The rows are grouped in 4 ways, from coarse to fine. Each group lies inside one group of the grouping before and may be the whole of it. The rows also spread widely along 15 directions, which tell nothing about the answers.
(in the rows, 128 means zero)
Known rows, each followed by its group in each grouping:
[ 98  80  30 146 140 178 121 136 155 135 144 118 104 104 151  91 188 191
 128  83 114  77 106  84 115  73 157 177 174 134 115 122 106  73 110  90
 129  84  83 110  87 103  54 187 149 152 142 110 134 153  76]  zisom Nub J_577 J_988
[144  79 144 118 131 115 108 129 182 127 128 119 154  95 134 119 134 120
 147 182 114 160 178 141 110 149 116 111 125 136  86 124 124 135 119 107
 141 153 154  90  92 127 169 105 137 130 131 122 143 147 120]  belet zukar J_283 J_418
[100 106 102 139 122 111 101 140 159 157 113 124 125 134 119  63 130  95
 131 114 147 106 102 120  80 125  86 104 102 123 108 100  67 152 116 129
 156 148 175 136  96 104  62 120 146 123  96  98 204 119  77]  zisom Nub J_155 J_986
[136 141 152 107 137 123 102 123 158 125 122 127 166 110  91 110  99  98
 128 153 124 176 101 172 108 151 168  73 138  83 129 133 145 126 143 126
  99 181 150 123 149 164 187  79 148 137  96 118 155 124 110]  zisom zele J_869 J_599
[108 116 126 149 129 132 125 118 136 139 129 134 133 127 114 113 124 117
 114 122 137 119  88  96 103 143  99 133 113 136 123 139 134 132 103 136
 129 132 137 151  98 126  93 161 121 126 113 106 147 129 141]  Ripus Lurer J_272 J_114
[123 128 136 134 126  97 103 120  72 160 109 138 116 123 131 137 127 117
 130 112 150 109 100 122 125 124  95  97 109 136 132 119 136 139 107 161
 157 126 126 141 118 137 128 117 128 120 115 129 126 100 151]  belet nufez J_639 J_728
[118 131 139 131 121 130  99 155 143 149 115 137 129 159 115 110 134 104
 117 144 139  94 118 185 127 130 129 135 135 116 128  86 112 155 136 138
 139 148 154 154 107 100  96 121 147 101 138 110 155 129 117]  belet zukar J_296 J_205
[128 143 148 162 126 139 161 122 107 118 125 125 134 123 102 124 137 137
 114 164 134 128 108 147 133 126 140 166 132 140 140 135 146 124 103 128
 124 143 121 154 104 146 120 162  94 135 146 111 106 147 139]  zisom Nub J_155 J_843
[127 139 174 163 155 128 176 116  70 129 141 161 148 121 127 153 116 104
 133 166 125 107  59 178 114 140 116 122  91  99 149  69 110 130 111 183
 159 141 134 170  78 150 108  96  89 116 127  96 122 121 160]  Ripus gariv J_977 J_203
[122 102 109 114 128 141 147 132 135 164 152 163 123 100 164 159 133 117
 166  62  80 121  45  98 111 148 161  57 108  43  98  98 135 112 162 165
 166  41  83 112 129  83 105  80 178 110  89 132 164 101 153]  Ripus Dos J_905 J_177
[138  69 146 129 168  84  99 127 142 148 137 137 145 112 138 140 132 131
 142 163 120 134 153 123 108 132  64 116 113 134 104 109 140  98 110 139
 136 145 110 107  95 135 148 104 122 128 133 131 111 139 139]  Ripus gariv J_397 J_749
[132 133 138 120 109 111 107 130 141 172 119 127 118 141  93 132 119 134
 100  98 136 141 123 116 124 171 157 115 146 126 120 157 167 178 123 127
 104 132 114 145 123 119 149 174 161 107 113 151 149 125 171]  Ripus Dos J_569 J_195
[124 160 128  92 114 166 103 121 163 138 121 146 140 137 116 151 117 133
  62 154 132 125 117 141  97 175 215 128 167 136 153 139 126 179 119 126
  90 170 198 173  81 125 143 183 153 117 100 153 178 131 160]  Ripus Dos J_912 J_374
[150  76  87 152 173 117 113 104  95 133 129 111 117  97 149 127 103 171
 125 130 125 111  95  72 114 132  99 125 124 133 115 170 170  75 108 101
 114 143 102 111 130 123 121 121 127 145 127 109 135 121 126]  belet nufez J_639 J_88
[ 88 104 130 135 101 112 103 138 155 178 129 154 103 115 107  91 146 109
 125  64 133 143  93  85 111 116  99  83 135 127  95 120 153 115 129 149
 115  87 102 141 127 112 101 148 162 127  90 141 134 111 111]  Ripus Lurer J_477 J_693
[144 122 140 140 120 123 123 101 163 137 123 106 175 115 114 122 106  87
 170 129 118 143 145 112 137 166 115 113 109 105 106 155 142 138 128 104
 161 145 100  94 160 138 165 105 129 122 144  86 144 140 159]  Ripus Lurer J_272 J_745
[123 159  63 103 181 152 115 157  91  63 123 101 147 149 121 170 149 172
 103 139 140  86   4 112 109 103 145 138  99  80 180 159 122 110 103 155
 137 133 129 129  94 147  75 136 112 133 107  92 132 123 138]  zisom zele J_869 J_793
[131 174 152 187 111 150 208 150  99  98 128 106 105 126  49  96 151 169
  93 169 140 133 105 176 145 107 176 188 149 142 133 129 140 130 112 104
  93 142 101 170  98 145 101 196  86 134 160 107  91 160 101]  zisom pel J_111 J_438
[145 173 118  95 158  89  68 118 103 140  94 113 162 163 137 167  86  83
 130 116 145  80 119  98 118 139  95  70  95  86 167 128  98 125 130 135
 151 174 129 135 182 138 140  72 120 125 111 115 177 104 152]  Ripus Buvi J_735 J_707
[140 147 119 126 129 131 112 141 140 123 113 106 143 139 106 115 132 132
 129 158 133 116 127 160 132 126 151 134 140 116 130 131 125 130 138 110
 140 158 137 118 135 127 122 119 135 121 148 107 139 133 111]  zisom pel J_111 J_223
[129 150 186 110  91 116 132 137 161 149 118 156 129 131 139 157 136  93
 112 172 113 123 175 132 108 147 130  95 128 141 109  77  98 148 134 139
 135 125 164 164 102  96 136 126 126 115 117 171 154 129 139]  Ripus Lurer J_477 J_693
[135  89 131 171 153  92 154  92  83 145 121 127 107 104 140 131  95 130
 106 120 131 115 121  38  88 146  52 119  84 155 113 153 138  93  79 109
  98 136 113 162 109 125 118 150  77 155 105 124 158 135 143]  belet zukar J_296 J_205
[141 129 137 125 117  47 115 155 102 186 106 108  88 147  88 110 127 141
 110  98 149 128 149 113 103 140 105  89 112 133 103 124 113 180 108 124
 118 133 105 141 117 113 134 150 147 113 100 166 166 119 129]  zisom Nub J_155 J_843
[116 114 154 151 124 134 112 117 159 134 122 138 150 134 133 118 137 100
 129 178 133 112 160 133 124 137  83 160 130 164 122 108 117 127 110 124
 154 153 155 139 102 117 106 145 105 123 155 105 125 147 136]  Ripus Buvi J_735 J_707
[ 92 143 144 150  94 157 118 106 133 142 116 153 148 113 129 117 158  81
 153 103 127 127 104 123 153 101 117 132 138 129 137 125 163  82 136 150
 154  95 102 136 162 147 119 129 114 143 148 108  91 130 135]  zisom pel J_111 J_438
[134 157 150 128  93 149 172 137 152 100 127 119 142  98 110 137 157 122
 140 160 103 155 133 139 127 129 175 116 125 110 109 119 112 136 128 116
 140 108 120 120 113 133 152 131 116 137 126 128 129 149 122]  zisom zele J_869 J_793
[ 97 120  81 107 182 130  44 128 134 126 122 132 163 153 127 137 147 127
 111 100 152  78  84 110 122  83  88 142 137 112 179 130 135  76 104 152
 119 158 102 135 121 172 107 135 120 146 130  98 111 137 131]  Ripus gariv J_977 J_203
[102 189 129  83 110 121  91 174 108 117 104 139 105 150 110 182 193 157
  74 132 155  97 130 118 135  71 141 132 146 155 169 111 123 121 103 171
 122 106 123 163  91 143 117 185 114 131 124 179  79 124 140]  Ripus Dos J_905 J_177
[112 187 131 127  82 151 110 123 152 132  95 131 137 152 133 134 131  83
 108 134 140  82 137  95 129 127 128 128 126 143 143 124  97 138 131 122
 153 136 161 165 145 103  88 150 115 120 132 116 161 119 132]  Ripus Lurer J_477 J_693
[123 162 165 127  91 104 128 136 104 137 108 121 133 123  73 141 139 113
 130 119 157 171  94 128 146 152 128 106  98 131 128 169 173 186 107 170
 163 118 118 119 119 157 158 155 128 103 116 122  94 107 188]  Ripus Dos J_905 J_177
[ 97  93 116 159 126 148 154 118 157 157 141 144 138 141 129 117 146  91
 132  69 109  87 111 104 105 136 106 153 112  98 116  89  93 138 105 121
 124  91  83 170  86 108  85 167 114 134 124 101 181 176 146]  belet zukar J_296 J_205
[164 115 108 144 188  91 110  99  68 162 113 116 112 148 151 149  73 151
  82 142 138  58 153 100  94 148 106 136 129 141 150 124 107 105  97  89
  82 196 127 178 122 117 127 130  99 136 129 134 186 135 137]  belet zukar J_296 J_205
[140 136 122 142 104 138 111 133 139 156 112 122 113 138 132 114 142 144
 124 145 123  96 168 148 152 122 164 161 175 146 120 122 142 120 142  95
 135 135 113 129 149  92 117 146 147 115 170 134 125 133 116]  zisom Nub J_577 J_988
[120  79 101 106 167 137  39  95 182 140 133 129 170  70 136  90 116 128
 146 150 130 158 160 126 113 107 132  98 185 142 120 145 159  46 127 100
 106 191 142  78 147 180 191  86 156 163 126 112 112 127  81]  Ripus Lurer J_272 J_745
[139 116 133 119 138 133 100 159 209 106 128 110 153 140  80 112 119 138
 110 163 120 159 112 139 133 149 140 139 145  99 112 170 191 122 150 103
  88 162 124 113 138 115 134 135 157 120 136 108 131 149 118]  Ripus Dos J_569 J_195
[129  97 144 159  57 130 127 116 175 192 118 131 107  91 139  69 157 114
 167 135 114 142 217 145 141 140 151 132 168 174  60 104 119 154 140  88
 176 108 130  95 129  83 137 141 166 111 161 137 138 132 103]  zisom Nub J_577 J_988
[141 143 159 181 140 145 174  88  61 167 134 157 128 111 140 122  99 114
 133 151 116  93 113 197 131 135 177 139 155 115 147  67 116 105 131 130
 132 157 120 176 130 135 130  97 107 127 151 113 133 125 127]  zisom Nub J_577 J_988
[ 97  96 180 127 114 107 105 153 226 141 121 161 155 151 113  86 134  48
 128 159 112 135 144 149  86 131  57 109 106 106  99  64  99 121 141 135
 113 145 166 163 107  96  97  98 131 132 110 124 183 158  81]  zisom Nub J_577 J_988
[156 139 109 118 134 117 175 194 173  80 131  76 139 142  76 125 160 162
 138 158 106 129 119 150 118 123 159 131 101  63 100 116  82 161 130  93
 138 122  91  98  92 106 110 127 132 120 133 108 161 169  96]  zisom Nub J_577 J_988
[ 56 157  74 100 130 139  49 121 160 152 103 135 182 156 116 110 156  37
 151  20 161  69  88 105 110  76  86  93 103  74 178  83  45 129 109 167
 175 130 114 142 135 180  89 112 127 148 100  73 176 134 118]  Ripus Dos J_569 J_195

New rows. What belongs after each?
[101  94 142 115  95 117  53 150 226 168 111 145 112 151  95  65 126 103
  73 130 140 138 157 120  94 146 106 122 166 159  96 128 149 152 135 101
  61 163 180 169 111  86 112 174 179 125 101 153 190 142  86]  belet nufez J_639 J_88
[116 100 171 139 133 124 149 149 190 141 143 141 170 160  80 117 122  65
 137 111 106 140  96 177 111 173 115 125  98  52 109  89 123 178 132 137
 109 127  99 160  96 118 129 122 135 111 116  95 181 180 154]  belet zukar J_296 J_205
[157 162 198 186  94 120 222 116 110 134 115 153  98 110 157 124  84  87
 117 198  89 102 139 114 106 145 116 101  98 122  97  71 100  81 158 104
 123 128 156 196 159  56  83  78  83 135 127 139 183 117  85]  zisom Nub J_155 J_986
[123 137 113 149 149 147 130 109 118 149 125 136 144 151 131 133 106  94
 119  84 118  68  98 126 126 128 138 135 131  78 154 103 115 101 129 113
 104 138  85 177 152 125 108 121 114 138 133  96 173 150 135]  belet zukar J_296 J_205
[136  65  78 125 208 161 103 110 132  95 160 107 179  88 118 126 124 186
 142 176 134 160  50 151 107 158 156 149 139 114 136 179 162 128  88 132
 145 178 149  65  54 180 147 133 141 127 125  67 107 137 155]  Ripus Buvi J_735 J_707
[145 133 121 160 106 117 149 122 113 159 109 117 106 116 144 107 106 105
 144 111 119  92 137 104 123 138 123  97 106 113  96 107  94 129 139  99
 157 119 121 134 155  82 101  97 131 119 128 108 186 112 106]  belet zukar J_296 J_205
[104 111 136 183 103 142 105 110 180 126 108 124 127 105 111  61 136 106
 123 161 144 129 171  93 143  95  64 177 146 192 106 152 166  62 122  89
 121 159 133 126 155 122  93 155 103 151 168  85  95 143  75]  Ripus Dos J_912 J_374
[111 118 144 169 120 125 125 119 114 142 125 126 136  93 113  89 157 115
 167 156 149 130 151 164 144  88  96 140 136 163 110  94 115 108 108 140
 184 142 118 103 107 160 121 115 109 127 162  89  73 125 102]  Ripus Lurer J_477 J_693
[149 172 106 123 125 161  93  92  87 138 106 114 146 117 160 153 132 141
 134 165 134  85 164 164 157 119 201 150 180 150 162 130 121 113 127 108
 164 166 136 115 156 148 162 119 125 126 173 120 110 119 144]  zisom zele J_869 J_793
[140  89 137 140 139  98 135 134 138 159 143 128  95  79 111  98 134 172
 118 149 117 153 179 125 103 112 140 101 170 154  80 101 127  91 119  96
  86 139 104 119  99 128 155 134 142 143 119 162 119 135  78]  Ripus Lurer J_477 J_693
[145 114 130 147 152 114 146 111 122 148 133 115 135 121  99 112 110 147
 107 145 127 133 141 144 101 151 157 141 146 127 128 129 120 140  99  96
  89 174 117 149  97 151 155 156 117 140 123 127 158 160 130]  zisom Nub J_155 J_843
[113  87 137 147 128 178 115  88 158 159 145 182 146 105 191 131 128 109
 125 169 101  99 120 138 107 155 140 149 156 151 122  88 127 105 131 140
 151 132 178 151  84  98  98 129 137 119 141 118 147 127 146]  Ripus gariv J_977 J_203
[128 125 162 113 123  82 109 165 152 157 124 131 143 150  95 129 152 100
 154 115 118 137 140 174 139 118 114 101 124  80 113  88 136 138 144 148
 135 113  73 122 141 128 152  96 148 117 132 142 120 147 131]  zisom Nub J_155 J_843
[ 97 132  80 171 177 124 117 104  94 148 118 121 139 160 107  90 111 101
 111  63 152  53  75  98 105  86  80 154 117  97 176 110  92  75  97 118
  98 165  77 185 144 159  65 141  87 163 123  74 169 153  99]  zisom Nub J_155 J_986
[157 127 135 164 130  88 127 149 127 136 109  97  98 128  89  85  98 147
 119 161 140 129 134 118 133 132  97 124 117 134  94 152 159 111 143  94
 121 164 118 116 162  92 102 111 135 112 143 104 134 109  86]  Ripus Dos J_905 J_177
[118 120  92 108 149 124 114 136 152 150 135 126 119 129 100 124 127 150
  87  86 127 117 111  97  85 131 160 108 145 103 130 123 103 133 111 113
  77 137 111 153  92 131 123 166 148 139  88 143 181 144 117]  Ripus Dos J_905 J_177
[137 105 132 130 152  83 110 130 111 138 113 116 135 125 121 125 126 131
 132 152 141 127 129 117 103 130  77 114  99 135 121 130 121 128  99 131
 142 157 134 118 103 138 131 114 114 131 120 124 137 128 127]  zisom Nub J_577 J_988
[114  49 154 190 112 150 157  63 135 190 154 178 119  63 168  88 112 113
 143 141 106 148 119 108  92 182 115 128 136 175  77 112 145 126 108 131
 151 118 161 138  71 106 116 147 134 123 120 114 149 119 149]  Ripus gariv J_977 J_203
[109  96 132 150 127 124  89  91 143 174 122 133 150  94 104  61 112  86
 141 113 152 150 149 162 108 137 128 108 148 144 116 114 113 144 105 116
 127 185 152 125 113 174 167 119 139 140 116  93 155 131 105]  belet zukar J_283 J_418
[136 165 135 178 106 114 190 142  38 148 113 140  49 108 140 130 123 148
 105 106 124  77  87  90 132  91 128  97 114 127 115  93 125  74 137 129
 121  80  91 182 155  78  68 119 105 133 119 145 131  89  90]  belet zukar J_296 J_205
[104 100 142 130 146 126 116 115 115 145 135 168 143 116 164 148 139  94
 146 127 111 115  76 123  99 124  89 101 105 105 129  87 127  92 122 175
 150 103 130 144 106 125 107  91 121 133 106 126 136 121 142]  zisom zele J_869 J_793
[135 121 185 153 100  83 162 144 120 137 124 134  85  68  80  87 128 146
 122 154 122 207 124 117 118 117 116  70 130 147  73 140 188  84 138 123
  85 116 115 126 142 132 159 117 128 148 102 165  94 108  75]  zisom pel J_111 J_438
[149  99 168 143 148  61 137 149  97 150 133 128 112 136  84 141 112 150
 115 128 134 162  67 112 117 173  79 101  84 112 103 162 201 159 111 164
 114 123  88 130 104 122 137 140 135 100 105 136 112 112 183]  Ripus gariv J_977 J_203
[102 166 121  83  95 163  68 120 146 118 104 162 136 106 181 171 158 104
 120 122 112 119 100  72 138  89 146  85 154 128 151 144 174  41 153 154
 129  87 139 132 186 123 136 107 137 155 111 163 103  99 125]  zisom zele J_869 J_793
[142 143 161 131 149 111 140 152  85 106 123 140 121 115 118 153 116 134
 114 166 126 134  63 151 128 119 126  91 107  97 135 119 167  92 135 160
 115 134 128 146 129 132 130  82 115 128 112 128 104 103 123]  belet zukar J_283 J_418
[136  89 125 158  90 144 180 104 147 145 139 119 131  48 154  99 159 131
 191 152 101 160 166 125 117 141 156 112 125 144  63 110  90 140 115 105
 204  94 132  70  87 119 144 117 133 131 138 113 137 135 116]  zisom Nub J_155 J_986
[154 127 137 124 137  91 129 112 101 165 118 125 118  98 138 123 103 133
 124 154 126 131 159 134  90 144 150  76 133 131 113 102  90 131 118 113
 126 165 154 133 116 131 162  96 132 135 104 155 174 114 107]  zisom Nub J_155 J_986
[157  80 163 123 107 135 165  96 148 155 150 157 118  70 177 172 129 151
 132 162  66 173 154  90 102 190 174  99 148 139  72 139 174 117 132 113
 111  81 122 120 103  88 185 138 145 131 111 191 141 137 175]  zisom zele J_869 J_793
[136 133 130 190 150 139 183  94  53 159 141 131 124 104 127 112 114 136
 142 148 136  85 118 180 119 127 155 148 137 135 134  68  72 136 100 127
 164 159 120 153  82 147 105 123  99 117 150  88 132 127 127]  Ripus Lurer J_477 J_693
[125 139 176 113 126 128  91 200 201  97 118 138 144 193 106 159 177 129
  97 221 122  98 160 192 160 104  94 201 146 133 133  94 168 114 151 144
 121 137 128 149 105  82  85 145 125  98 190 134  73 168 131]  Ripus Dos J_912 J_374
[145 112 164 184 177 100 128  61  72 191 123 155 132 107 142  91  38  91
 111 177 141  95 149 172  79 160 105 107 135 146 139  65  86 104 116 115
 107 241 188 189 121 144 133  68 101 134 122 105 189 109 101]  Ripus Dos J_569 J_195
[130 110 127 118 153 117 108 155 139 132 132 119 138 143  89 124 138 144
 108 135 138 130 106 169 115 139 144 134 134 106 129 123 133 163 109 133
 107 154 122 135  78 142 138 148 143 117 120 119 138 148 138]  belet zukar J_283 J_418
[114 138 147 119 116 119  85 140 169 143 113 133 148 150 113 120 139  90
 131 137 136 117 147 137 132 128 103 121 134 125 127 107 120 137 132 132
 143 142 133 133 136 120 122 127 136 118 136 119 136 135 129]  Ripus Buvi J_735 J_707
[125 117 153  66 120 123  95 187 236  92 137 133 178 119 109 160 176 106
 157 156  93 176 117 144 135 117 127  78 114  60  98 115 154 110 162 156
 145  92 101  76 124 127 163  82 161 122 118 135 103 147 126]  Ripus gariv J_397 J_749
[121 123 157 137 122 123 165 119 143 119 132 138 150 106 121 145 143 104
 135 133 107 147 116 101 113 129 110 117 105 108 121 123 134 103 110 136
 121 106  99 143 113 144 144 134  93 154 115 132 127 158 143]  zisom Nub J_155 J_986
[155 121  84 115  94 140 131 106 125 177 125 121 101  70 177 127 130 162
 153 105  98 128 146  92 118 149 220  73 164 124  86 139 116 129 147  93
 164  92 127  85 147  88 152 114 183 124 112 159 173  96 121]  zisom Nub J_155 J_843
[140 134 116 192 126 130 131 115  85 168 116 104 100 120  89  69 116 150
 125 109 151 101 151 168 167 106 160 169 179 147 125 130 153 108 125  80
 109 164  71 138 164 138 130 148 128 127 176  91 106 134  96]  belet zukar J_296 J_205
[108 115 104 114 180 150  49 125 174 120 123 128 203 179 133 155 141  93
 139 132 132  71 118 155 147 109  90 184 141  91 178 119 143  92 125 141
 143 166  97 127 135 152 111 116 118 127 176  74 110 169 160]  Ripus Dos J_569 J_195
[110 169 142  98  77 108  58 123 164 140  76 126 150 147 132 135 135  54
 124 115 148 103 175  80 132 115  77  89 108 144 136 131 108 136 126 127
 153 140 152 142 170 127 141 120 121 139 121 134 161 121 131]  belet nufez J_639 J_728
[151 120 110 165 153  89 125 110  88 124  98  97 118 126 142 106  84 134
 114 178 151  97 108  66  93 141  52 126  75 159 123 167 117 107  99 104
 149 183 175 133 133 107  77 113  91 134 121  93 173 104 109]  zisom Nub J_155 J_843
[135 133 132 116 123 116 109 137 161 126 110 125 133 138 131 145 112 117
 106 151 125 119 117  83 107 154 104 109 106 123 119 149 139 131 132 124
 127 139 157 139 127  94 107 129 131 120 113 131 166 120 139]  Ripus Dos J_569 J_195
[107  89  98 141 150 117  99 117 123 160 131 127 124 107  99  84 124 131
 120  81 145 128  95 119  99 117 116 107 138 119 121 124 126 124 100 123
 101 148 109 137 101 158 130 141 146 147  99 110 156 134 105]  belet nufez J_639 J_88
[141 141 133 164 129 170 147 111  95 147 130 142 128 116 143 123 109 123
 133 148 116  92 100 189 150 135 192 143 161 107 137  97 139 109 148 121
 140 143 128 151 140 113 118 102 134 113 158  96 132 120 126]  belet zukar J_296 J_205
[151 156 164 115  96  61  83 109  52 177  81 124  98  84 148 136 135 135
 139 179 163 141 218 133 129 112 109  70 136 215 114 120 119 127 109 140
 182 159 175 103 139 151 191  96 118 127 136 181  93  73 123]  zisom pel J_111 J_223
[103 101 165 145 157 119 130 139 156 141 146 154 159 172 105 144 145  92
 123 126 118 104 111 149 117 139  72 162 114  99 138  78 125 136 108 155
 116 122  86 174  82 126 100 154 104 120 138 113 129 179 169]  Ripus Buvi J_735 J_707
[ 94 108 127 110 131 166  68 132 178 141 138 166 162 151 136 144 144  99
 131 103 118 126  47 127 143 146 127 132 149  93 142 145 202 113 148 170
 136  99 119 130 139 111 105 137 168 109 125 111 112 124 175]  Ripus Buvi J_735 J_707
[124 190 136 109 139 121  94 164  95 105 104 135 130 164 111 161 135 131
  89 155 153  87  61 143 138  99 122 118 116 111 175 121 143 111 132 173
 132 150 141 163 133 134  93 119 117 115 126 122 105  98 133]  Ripus gariv J_977 J_203
[125 131 132  74 124 105 108 152 141 148 128 143 150 149 131 192 148 108
 139  76 107 137  64 103 117 158 139  70  99  54 130 138 158 156 135 179
 142  69  87 125 127 117 149 118 160 113  86 161 150 125 198]  zisom Nub J_155 J_986
